The first 4 rows are patterns. Each new row is the sum of 2 different patterns, raised or lowered, with some noise. Before adding, each is slid sideways (what falls off one end comes back at the other) and multiplied by a number that may be negative. Names go in the order of the patterns.
Known rows, each followed by the names of its patterns:
+1.29 +0.13 +0.80 +0.67 -2.69 -0.08 -0.44 +0.15 -1.99 -2.83 +0.43 -0.34 -0.38 -0.39 -0.16 +0.74 -0.75 +0.04 +0.04 +2.83 +0.16 +0.05 +0.68 -0.15 -0.20 +2.83 +0.21 +0.16 +1.22 -0.97 -1.73 +1.72 -0.16 -0.14 -0.11 -0.28 +0.28 => q_260
+0.31 -0.68 -0.01 -0.68 -0.75 +1.06 -0.22 +0.10 +0.65 +0.00 +1.54 -1.58 -1.79 -0.81 +1.96 -1.49 +0.86 +0.10 +0.06 -1.77 +0.38 -0.80 -1.30 +0.45 +0.94 +0.08 +0.87 +0.09 -1.69 +1.16 +0.03 +0.14 +2.06 -0.15 +0.29 -0.06 +0.92 => q_194
+0.10 +0.60 -0.85 -2.44 +0.72 -0.40 +0.08 -0.83 -0.58 +0.42 +0.27 -0.05 -1.83 -1.41 +0.00 +0.25 -0.47 +0.65 +0.17 +1.73 +0.25 +0.23 -0.08 +0.64 +0.19 +0.30 +0.20 +0.52 +0.23 +1.32 -0.08 -1.10 +2.83 +0.37 +0.47 -0.02 -1.54 => q_580
-1.47 -0.03 -0.16 +0.84 -1.87 -0.18 +2.83 +0.83 +0.21 +0.17 -0.15 +0.06 -0.97 -1.34 -0.43 +0.15 -1.79 +0.72 -0.90 +0.36 -0.37 -0.26 -0.09 -0.20 +0.10 +1.47 -1.84 +0.96 +0.10 +0.02 -0.35 +0.97 -0.95 +0.70 +1.01 +0.60 +0.59 => q_421

New rows. What belongs after each?
+1.52 +0.88 +1.54 +2.01 +0.91 +2.62 -0.53 +0.16 +1.58 +1.37 +2.78 +1.04 +1.06 +2.66 +3.63 +1.30 +2.57 +1.18 +2.68 +2.09 +0.87 +1.55 +0.60 +4.28 +3.97 +2.43 +0.11 +3.11 +0.72 +1.62 +0.23 +2.65 +1.09 +2.13 +2.11 +0.94 +0.94 => q_194 q_580
-1.90 -0.09 +0.59 -0.03 +0.04 +0.57 -2.69 -0.47 -0.82 -0.14 -3.09 -2.42 +1.05 -3.06 -0.63 -0.76 +0.14 +2.05 -0.82 -0.32 +0.61 +4.52 -0.53 +0.29 +0.81 +0.48 +0.20 +2.15 -0.18 +0.64 +2.60 +0.45 -1.50 +0.90 +0.33 -0.60 +0.00 => q_260 q_580
-2.15 -1.01 -0.72 -1.97 -0.01 -2.29 -0.65 -1.46 -1.68 -0.25 -1.11 -0.67 +1.01 -2.83 +1.15 -1.94 -2.06 -1.77 +1.25 -2.99 +0.34 -0.21 -0.42 -1.19 -1.98 -1.49 -1.74 +0.07 -1.88 -1.14 +2.24 -0.24 -1.51 -0.05 -0.83 -0.61 -0.42 => q_194 q_421
+0.26 -0.37 -0.42 -2.07 -1.88 +0.87 -0.03 -0.39 +0.68 +0.06 +2.64 -1.19 -1.54 -0.96 +1.81 -1.11 +1.17 +0.12 +0.47 -1.67 +1.26 -0.61 -2.05 +2.41 +1.06 +0.27 +0.79 -1.00 -1.76 +1.23 -0.51 -1.92 +2.46 -0.33 +0.37 -0.96 +0.30 => q_194 q_580
+1.38 +1.10 +1.09 -1.66 -1.75 +1.20 +0.79 +0.40 +0.95 +0.93 +3.06 +0.66 +1.21 +0.89 +3.32 +1.22 +1.45 +1.52 +1.12 +1.22 +3.64 +1.02 +0.08 +3.95 +0.75 +0.25 +1.95 -0.54 +1.02 +1.48 +0.28 -0.88 +2.30 +1.09 +1.71 +0.71 -0.88 => q_260 q_580
+1.27 -0.98 +0.64 -0.65 +1.02 +0.84 +0.08 -0.03 -1.31 +0.99 +0.39 +0.46 -2.10 -0.19 +0.96 +0.23 -1.06 -0.11 -0.65 -0.12 -1.40 -1.51 -0.76 -0.28 -2.00 +0.13 -1.97 +0.06 -0.03 -2.18 -0.39 -0.75 -0.18 +1.63 -1.73 +0.01 +0.50 => q_580 q_421
-1.83 -1.04 +1.54 -2.81 +2.60 -0.89 -0.14 -1.93 +0.34 -1.61 -0.49 -0.29 -0.15 -0.69 -0.06 +1.39 -1.66 +1.04 -0.99 +1.70 +1.91 -3.00 -0.71 -0.48 +0.50 -0.01 -0.83 +1.12 +0.38 -0.56 +0.78 +1.48 -1.12 +0.98 -0.46 +1.48 -1.47 => q_194 q_421
-1.47 +0.43 +1.81 -1.25 -0.62 -0.69 -0.09 +1.44 +0.63 -1.83 -0.52 -0.93 -1.79 +1.88 -2.17 -0.20 -0.93 +1.63 +1.66 -0.86 -0.26 +0.00 -0.39 -0.42 -2.32 +0.60 +0.51 -2.99 -3.31 -1.23 -0.10 +0.35 -0.61 -0.58 -2.11 +1.77 -1.39 => q_260 q_580
-0.88 +2.95 +0.52 +2.32 +0.91 +2.13 +1.16 +1.76 +0.14 +0.10 -0.09 +0.69 +3.76 +0.51 +1.31 +0.61 +1.21 +1.60 -1.57 +0.99 +0.65 +0.65 +2.01 +1.43 +2.52 +2.91 +0.96 +1.09 +2.60 +0.29 +2.13 -0.25 +2.39 +2.63 +2.04 +0.15 +2.07 => q_194 q_421
+2.15 +3.05 +0.09 +1.46 +1.52 +1.51 -0.56 +0.83 +2.00 +1.56 +2.17 +1.70 +3.20 +0.76 -0.84 +1.15 +3.59 +2.50 +2.83 +1.81 +2.56 -0.22 +2.06 +3.43 +0.67 +2.02 +3.48 +0.70 +1.09 +3.41 -0.05 +2.96 +1.63 +1.77 +4.22 +2.57 +2.03 => q_260 q_194
-1.28 +1.75 -0.21 -0.78 -0.60 +0.03 -0.60 -0.86 -1.61 -3.41 -0.51 -2.78 +0.11 -3.43 -2.72 -0.58 -1.27 -1.12 -1.15 -0.87 +1.05 -3.24 +0.20 -0.40 +1.57 -0.85 -0.03 -1.28 -0.14 +0.11 +2.57 -0.35 -1.83 +0.11 -1.80 -1.47 -0.98 => q_260 q_421
-1.04 -2.55 +0.03 -1.27 -0.67 -1.06 +1.21 -1.65 -0.28 -0.59 +0.12 -0.18 -2.36 -1.16 -0.88 +0.00 -1.99 -1.50 +0.41 +2.13 -0.46 -0.20 -1.09 -2.40 -1.91 -1.88 -1.92 -3.29 -1.97 -0.59 -1.97 -1.47 -1.72 -0.80 -0.86 -1.18 -2.41 => q_580 q_421
+0.79 +0.20 -0.90 +2.94 -0.02 +1.50 +1.27 +0.17 +0.19 +1.56 -0.15 -0.10 -0.89 +2.01 +3.68 +1.55 -0.75 +1.78 +1.47 +0.59 -1.28 +1.62 +0.40 +1.29 +2.07 +0.45 +0.94 +1.73 +0.51 +0.72 +3.55 -1.01 +1.41 +0.28 -0.79 +0.99 +0.81 => q_194 q_421
